The rows of a group lie close to one hidden flat surface of 10 dimensions, which passes through zero. Surfaces can cross.
Known rows, each followed by its group:
[+1.26 -0.06 -0.75 -1.20 +0.69 -0.30 -0.58 +1.24 +0.23 -0.41 -2.25 +0.73 -0.94 +0.78 +1.42]  Y
[-0.34 +0.51 -0.35 +1.07 +1.47 -1.74 -0.02 +0.67 +0.44 +0.27 -1.53 +0.21 +2.20 +1.47 -0.28]  A
[+0.36 -1.33 +0.24 +1.55 -2.09 +1.27 +1.15 -0.71 +0.07 -1.06 +3.17 -0.78 -0.94 -2.65 +0.63]  M
[-1.73 -1.08 +0.18 +0.07 +2.19 -0.14 +0.12 -3.07 +0.51 +0.03 +1.92 -1.20 -0.98 -1.32 -0.25]  M
[+0.83 +3.62 +0.07 -0.68 +0.97 +0.41 +0.14 -0.08 -0.40 -0.69 +0.13 +0.73 +1.94 -1.41 -1.45]  Y
[-2.20 -0.09 -0.07 -1.01 +1.98 +0.10 +2.78 -3.45 +1.15 +2.29 +0.48 -0.49 +2.65 -2.06 +0.56]  A
[+1.24 +2.11 +0.55 -1.19 -0.63 +0.26 -3.50 -0.43 -1.68 -0.15 -2.00 +0.21 -0.97 +0.76 +1.25]  Y
[+1.53 +0.58 -1.09 -0.59 -0.48 +3.14 +1.95 -1.88 -0.21 -1.32 +1.47 -0.42 +1.53 -2.89 +1.44]  M
[+0.69 +1.65 +0.88 -0.74 -0.28 +1.13 -0.82 -0.38 -1.27 +2.59 +0.34 +1.43 +0.47 -0.62 +0.04]  A
[+1.63 -1.72 -0.53 +0.32 +2.41 -1.23 +1.09 -0.17 -0.54 +2.79 +0.51 -1.51 +0.23 -0.36 -0.29]  M
[-3.40 +0.29 +0.58 -0.19 +3.29 +2.21 -1.67 -1.42 -0.95 +1.52 -1.64 +0.99 -0.55 -0.72 +0.22]  Z
[-3.12 -1.47 +0.30 +1.10 -0.73 +0.34 +2.16 -0.61 +0.52 +2.10 +0.05 +0.07 +2.59 +0.03 +0.33]  Y
[-0.48 +2.46 +0.23 -1.71 -0.39 -1.02 +1.09 +0.17 +0.00 -0.71 -0.62 -0.53 +0.02 +0.07 -1.24]  M
[-1.22 +0.50 +0.07 -0.18 -0.46 +1.09 +0.51 +0.86 -0.86 +1.75 -1.64 +0.67 +2.18 +0.88 -0.54]  Y
[-0.65 +0.18 -0.55 -0.20 +1.54 -1.51 +0.96 -0.05 -1.58 +0.36 +0.09 -1.21 -0.97 -1.03 -0.31]  M
[-0.82 +1.09 +1.34 +1.63 -2.45 -0.34 -0.68 +1.16 +1.93 +0.81 +0.84 +1.65 +1.50 -0.73 +0.60]  Z
[+0.92 -0.96 +0.49 +1.39 -0.36 -0.24 -0.56 -0.98 +1.02 +2.44 +0.39 -0.10 +2.22 +0.36 +1.26]  Z
[+1.11 +2.99 -0.03 -0.07 +1.52 +0.23 -0.23 -0.08 +1.07 -2.26 +0.54 +0.51 +1.89 +0.70 -3.59]  A
[+1.23 -0.09 +0.62 +2.64 -1.82 +0.71 +0.24 +0.24 +0.26 +0.64 +2.42 +0.49 +1.64 -1.50 +0.54]  Z
[-0.86 +0.63 +1.06 -1.72 -0.40 +1.99 +0.39 -2.00 +3.26 -1.37 +0.91 +0.47 +0.75 +0.40 -2.11]  M
[+1.29 +0.24 +0.27 -0.89 +0.56 +0.23 -0.38 -1.12 +1.65 +0.45 +0.90 -0.15 +0.22 -0.89 +0.25]  M
[-0.57 -1.36 -0.27 +1.62 +0.36 +0.67 +0.65 +0.55 -0.95 +1.82 +0.19 +0.27 +0.78 -0.46 +0.82]  Z
[+0.85 -0.26 +0.92 +0.40 +0.33 -1.25 +1.15 -0.52 +3.39 +2.06 +1.95 -0.53 +1.66 -1.09 -0.71]  A
[-0.13 +1.32 -0.32 -0.35 -0.45 -1.53 +1.11 +1.91 -0.03 -1.42 +0.29 +0.39 -0.11 -0.07 -1.76]  Z
[+2.38 +0.25 -1.42 -0.47 +0.41 +1.37 +1.13 +0.03 +0.40 -0.41 +0.17 +0.52 +1.63 -1.63 +1.98]  Y
[+1.03 -1.91 -0.88 +1.78 +0.23 -0.35 +0.18 +2.81 -0.17 -0.51 -0.82 -0.05 +0.85 +2.34 -1.06]  A
[-0.36 -0.78 -0.84 +0.19 +1.79 +1.18 +1.17 -1.43 -1.07 +0.96 +0.05 -0.41 +1.89 +1.00 -1.22]  A
[+0.56 -1.03 +0.89 -1.12 -0.33 +0.91 +0.05 -1.29 +3.52 +0.63 +1.58 -0.05 -0.63 -2.06 +0.52]  M
[+1.99 -0.96 -1.49 -0.14 +0.73 -1.19 -0.16 +0.36 +1.55 -2.32 -1.31 -1.76 -0.27 +0.31 +1.81]  A
[+2.00 +1.00 +0.16 +0.62 -0.06 +1.36 -2.19 -1.48 +0.70 -0.02 +0.61 +0.75 +1.82 +0.02 +0.86]  M
[+0.50 +1.87 +0.52 -0.32 -0.65 -0.64 -1.46 +1.04 +1.81 +0.52 -1.36 +1.86 +2.27 +1.85 -0.65]  Z
[+0.28 -0.87 +0.86 +0.44 -1.01 +0.66 -0.97 -1.41 +1.00 +1.24 +0.85 -0.44 +0.87 +0.61 +0.14]  Y
[-2.07 -0.47 +0.30 -2.10 +0.86 -2.25 +0.36 -2.65 +0.41 -0.99 -0.44 -1.73 -1.87 +0.35 -0.39]  Z
[+1.56 -1.77 -0.08 -1.13 +0.13 +0.14 +0.92 +0.71 +1.49 +1.10 +0.74 -0.91 -1.11 -0.75 +0.14]  Y
[-1.43 +1.15 +0.97 -2.78 -0.88 -0.83 -0.32 -0.90 +0.96 -0.43 -2.03 -0.66 -1.04 +2.58 -1.09]  M
[-0.39 -1.41 -0.24 +1.95 -1.52 -0.76 +0.12 +0.69 -0.77 -0.06 +0.19 +0.01 -0.58 -0.50 +3.02]  Y
[+0.08 -0.81 -0.84 +1.75 +0.55 -0.44 +0.21 +0.45 -1.67 +0.41 -0.13 +0.20 +0.53 +0.82 +0.71]  Y
[+0.60 +1.33 +0.03 +1.01 +1.82 -3.52 +0.10 -0.91 +1.70 +0.40 +1.17 -1.29 +1.16 -1.42 -0.29]  A
[-0.21 -0.56 +0.71 +0.93 -1.42 +0.80 -1.90 +0.63 +0.05 -0.29 -0.35 +0.62 -0.90 +1.51 -0.07]  Z
[+2.03 -0.54 -0.62 -0.08 +1.15 -1.14 +1.33 +1.38 -0.33 +2.61 -0.10 -0.41 +0.64 -1.69 +1.33]  Y
[-1.23 +0.94 +0.01 +0.72 +0.40 +1.61 +0.22 +2.28 -0.79 -1.38 +0.48 +1.41 -1.32 -1.05 -2.31]  Z
[-3.20 -1.22 +0.48 +2.65 -1.85 -2.16 -0.56 +1.10 +1.67 -3.69 -0.40 -0.66 -0.78 +2.85 -1.28]  A
[+3.52 +0.45 -0.45 -2.13 -2.26 -1.24 +3.16 +0.85 +3.09 -0.66 +1.89 -0.99 +0.72 -2.55 +0.92]  Z
[-0.24 +2.51 +0.72 -2.32 +0.93 +1.35 -1.63 -1.26 +1.17 -2.11 -0.57 +0.70 -0.13 +1.50 -3.16]  A
[-1.90 -0.46 +1.14 +0.73 -1.35 -0.05 -0.44 -2.60 +1.44 +1.11 -0.07 +0.16 +2.28 +1.95 +0.25]  M
[-1.19 +1.04 -0.11 +0.21 -0.88 +0.15 +1.38 +2.88 +0.96 -0.17 -1.46 +2.03 +2.05 +0.91 -0.91]  A
[+0.37 -1.21 -1.21 +0.09 +2.51 +1.21 +1.66 +0.18 -1.45 +1.58 +0.10 -0.59 -0.26 -2.41 +0.69]  Z
[+0.32 +1.40 -0.05 +0.44 -0.31 -1.01 -0.29 -0.89 +0.71 +0.19 +0.16 +0.43 +1.16 -1.49 +2.17]  Y

New rows, each followed by its group:
[+4.14 -0.15 -1.39 +0.71 +2.15 -1.31 +0.07 +1.83 +0.05 -0.22 -0.39 -1.00 +1.39 +0.39 -0.32]  A
[+2.03 -2.26 -0.34 +0.90 -0.17 -1.17 +0.23 +1.78 +1.65 +0.46 -0.20 -0.80 +0.16 +0.77 +0.67]  A
[-2.26 +1.18 +0.66 -0.18 +0.77 +0.65 +0.87 +0.75 -1.48 +0.74 +1.15 +1.21 -0.26 -0.04 -3.46]  A
[-2.34 -1.41 +0.49 -0.64 +0.97 +0.57 +0.37 -3.42 +1.25 -0.52 +0.06 -1.23 +0.22 +1.42 -0.92]  A
[+2.24 +0.13 +1.03 -0.12 +0.42 +0.53 -1.94 -2.39 -0.01 +1.98 +1.51 -0.87 -0.52 +0.12 -0.15]  A
[-2.03 +0.79 -0.23 +0.47 +0.43 +0.71 +0.18 +2.06 -2.05 -1.76 -0.53 +0.88 -1.95 -0.50 -0.93]  Z
[+1.53 -0.73 -0.56 +0.55 +0.07 -0.43 +2.14 +0.15 +0.31 +0.01 +1.83 -0.85 +1.62 +0.25 -2.00]  Z
[+0.09 +0.65 +0.89 -0.11 -3.25 -3.07 +1.23 +0.15 -0.60 +1.18 -0.07 -2.30 -0.16 +1.39 -0.33]  M
[-2.06 +0.55 +0.17 +0.07 +1.59 +0.28 -0.84 -0.87 -0.41 +0.83 -0.39 +0.19 -1.27 -1.85 +1.10]  Z
[-1.80 -3.04 +0.21 -0.68 -0.23 +1.06 -0.32 -2.20 -1.59 +0.25 -0.30 -2.16 -2.78 +0.62 +0.75]  Y
[+0.50 -1.06 -0.81 +1.04 +0.60 +1.01 +2.64 -1.06 +0.05 +0.08 +1.94 -1.01 +1.86 -1.72 -0.43]  A
[+0.86 +0.41 -0.86 +0.10 -0.01 -0.13 -2.48 +0.96 -1.39 -1.48 -2.57 +1.15 -1.36 +2.00 +1.96]  Y
[-0.18 +0.22 -0.93 -0.91 +0.40 +0.53 +1.12 +1.92 -0.20 -2.29 -0.65 +0.67 -1.59 +0.18 -0.89]  Y
[-2.83 -0.82 -0.13 -1.03 +1.07 +1.30 +1.57 -0.98 +1.31 -0.04 -0.88 +0.47 +1.06 +0.76 -1.04]  M
[+0.41 +1.07 -0.27 -1.79 -0.27 +2.05 +0.32 +0.89 -0.34 +0.52 -1.80 +0.83 +1.89 +0.15 -0.12]  Y
[-0.14 +0.63 -0.12 +0.90 -0.18 -2.56 +0.29 -1.48 -0.35 -0.88 +1.30 -1.11 +0.12 -0.56 +0.32]  Z
[+0.44 +2.98 +1.00 -0.91 +0.51 -3.19 -2.48 +1.87 +2.05 +0.24 -0.69 +1.68 -1.46 -1.76 +0.60]  M
[-1.98 +0.80 +1.32 +1.47 -0.22 -2.64 -2.51 -0.14 +0.61 -0.51 +1.08 +0.56 -1.75 -0.49 -0.40]  M
[+2.12 +0.94 -0.51 -0.22 +0.18 -0.88 +0.85 +2.02 -1.15 +0.20 +0.09 -0.41 -0.47 -0.47 -0.81]  M
[-0.32 -0.81 -0.71 -0.16 +0.89 -1.14 -0.04 +0.04 +0.99 -2.39 -0.95 -1.59 -1.00 +1.14 -0.06]  A
[-0.43 -0.63 +0.36 -0.79 +1.30 -0.18 -0.22 -1.76 +2.11 -1.02 +0.19 -1.10 -0.03 +1.64 -2.32]  A
[-0.90 +0.49 +0.51 -1.38 +0.46 +0.01 +0.25 +2.29 -1.16 +2.59 -0.53 +1.68 -1.18 +0.13 -1.61]  A
[-1.47 -0.67 +1.06 +1.39 -2.75 +1.24 +0.08 -1.05 +0.46 +1.45 +1.28 +0.96 +1.42 -0.15 +1.12]  A
[+1.65 +1.05 -0.08 +0.95 +1.91 +0.87 -0.98 -0.71 -0.30 +1.71 +0.12 +0.44 +2.71 +0.36 -1.12]  Z
[+0.93 -0.50 -1.35 +0.07 +1.53 -0.38 +2.25 +3.42 +1.20 -0.03 -0.58 +1.60 +0.95 +0.51 -1.03]  Y
[+0.34 -0.99 +0.74 +0.64 +1.15 -1.91 -1.08 -0.76 -0.25 +3.87 -0.48 -0.93 +0.86 +1.13 +0.38]  Y
[-0.21 -1.50 -0.18 -0.10 +1.95 +0.36 -0.68 -0.74 -0.24 +0.67 -0.52 -0.47 -1.07 +0.96 -0.01]  M
[-2.08 -1.31 +0.71 +1.65 -0.17 +0.52 -1.86 +1.78 +0.95 -1.45 +1.49 +2.14 -2.69 -0.94 -0.26]  M
[-1.14 +0.48 -0.87 +0.38 +2.38 -1.09 -0.55 +0.35 -0.52 -0.81 -1.92 +1.34 +0.85 +3.00 -0.73]  Y
[+2.27 +0.70 -1.40 +0.54 +1.46 -0.68 -1.86 +0.41 -1.72 -1.86 -2.04 -0.68 -0.02 +1.23 +1.30]  A
[-2.12 -3.65 +0.47 +1.32 -0.56 +1.85 -1.14 -0.83 -0.85 +1.57 -0.64 -0.23 -1.41 +1.39 +1.48]  Z
[+2.21 +3.39 -0.09 +0.45 +1.17 -2.07 +0.80 +1.31 -1.16 +0.11 +1.35 -0.18 +1.20 -2.32 -1.24]  M
[+0.31 -1.14 -0.12 +1.53 -0.61 +2.02 +0.33 -1.16 +0.16 -1.63 +1.38 -0.69 +0.87 +1.38 -2.07]  A
[-1.39 +1.65 +0.86 +0.87 +2.88 +0.85 -0.98 -1.92 -1.10 +0.12 +1.17 -0.08 -0.76 -1.86 -1.82]  Z
[-3.35 -1.49 +0.44 +1.80 -0.20 -0.17 +0.42 -0.83 -0.04 -1.55 +1.17 -0.06 -0.48 +2.37 -2.44]  Y
[+0.84 +0.59 -0.43 +0.50 +1.17 +0.68 -0.75 +0.88 -2.25 -0.95 -0.19 -0.06 -0.86 +0.04 -1.07]  Z
[-0.29 +0.40 +0.70 -0.76 +2.00 -0.78 -0.90 -1.39 +0.55 +1.09 +0.27 -0.73 -1.52 -0.96 +0.23]  Z
[+0.23 +0.30 +0.04 +0.11 -0.94 +0.53 -1.90 -2.47 -1.05 -1.60 -0.45 -0.43 -0.09 +1.32 +1.29]  Z
[-0.75 +1.34 -0.76 +0.07 -0.82 +0.52 -1.60 +0.53 -1.15 -0.90 -2.42 +2.05 +0.58 -0.62 +3.50]  M
[+0.55 +0.92 +0.40 -0.12 -0.55 -0.53 -2.05 +0.60 -0.76 -0.05 -0.26 +0.41 -1.28 +0.34 -0.21]  A
[+1.34 -0.27 -0.69 -0.75 -1.27 +2.10 +1.80 +0.64 +0.36 -2.44 +0.90 -0.26 -0.66 -1.66 +0.02]  A
[-0.75 -0.49 +0.23 +0.98 -0.22 +0.64 +0.44 +0.59 +1.18 -0.64 +1.86 +1.03 -0.38 -2.06 -0.20]  M
[-0.80 +0.14 +0.52 -0.19 -0.26 -0.20 -1.70 +0.52 +0.19 +0.24 -1.26 +0.80 -1.29 +0.93 +0.36]  Z
[+3.11 -1.36 +0.66 +0.80 -0.77 -2.09 -1.78 +0.21 +0.05 +1.98 +1.63 -1.86 -1.99 +0.04 +0.30]  M
[+0.35 -1.59 -0.46 +0.91 -0.95 -0.74 -0.66 +2.44 -1.06 -0.30 -0.92 -0.05 -1.81 +0.98 +0.87]  A
[-1.30 -0.22 +0.61 -0.56 +1.63 -0.25 +0.70 -1.51 -0.34 +3.16 +0.96 -0.15 +0.05 -0.70 -0.89]  A
[+0.61 -2.52 -1.79 -2.35 +1.46 +0.06 +1.16 +0.04 -1.31 -0.71 -2.58 -1.56 -0.17 +4.68 -1.54]  Z
[-2.47 +0.19 +1.04 -1.36 +0.03 -0.95 +1.55 +0.56 +0.55 +2.15 -0.27 -0.71 -0.19 -1.07 -1.47]  Y
[-0.51 +0.22 +0.74 -0.74 -2.31 +2.24 -1.12 +0.44 -1.12 +0.09 -0.16 +1.42 -1.58 +0.58 +0.17]  A
[-2.35 -1.52 -0.48 +0.22 -0.62 +0.57 +2.52 +1.28 -1.74 +2.36 -0.79 -0.29 +1.09 -0.73 +0.79]  Y
[+1.13 -1.74 -0.65 -2.95 +1.43 +0.59 +1.02 -1.80 +3.19 +1.17 -0.97 -0.52 -0.02 -0.01 +1.79]  Y
[+0.46 +3.11 +0.63 -1.17 -0.31 -3.04 +0.68 +0.40 +2.25 +2.11 -0.83 +0.34 +2.53 -0.52 +0.20]  M
[-0.53 +0.04 +0.70 -0.49 -1.31 +2.09 -0.23 -1.24 -0.24 -0.75 +0.71 -0.49 -0.24 -0.40 -1.09]  Y
[+1.11 +1.90 +0.02 +0.55 +0.15 -3.33 -2.13 +2.60 -1.60 -0.10 -1.40 +0.73 -0.84 +1.58 -0.42]  Z
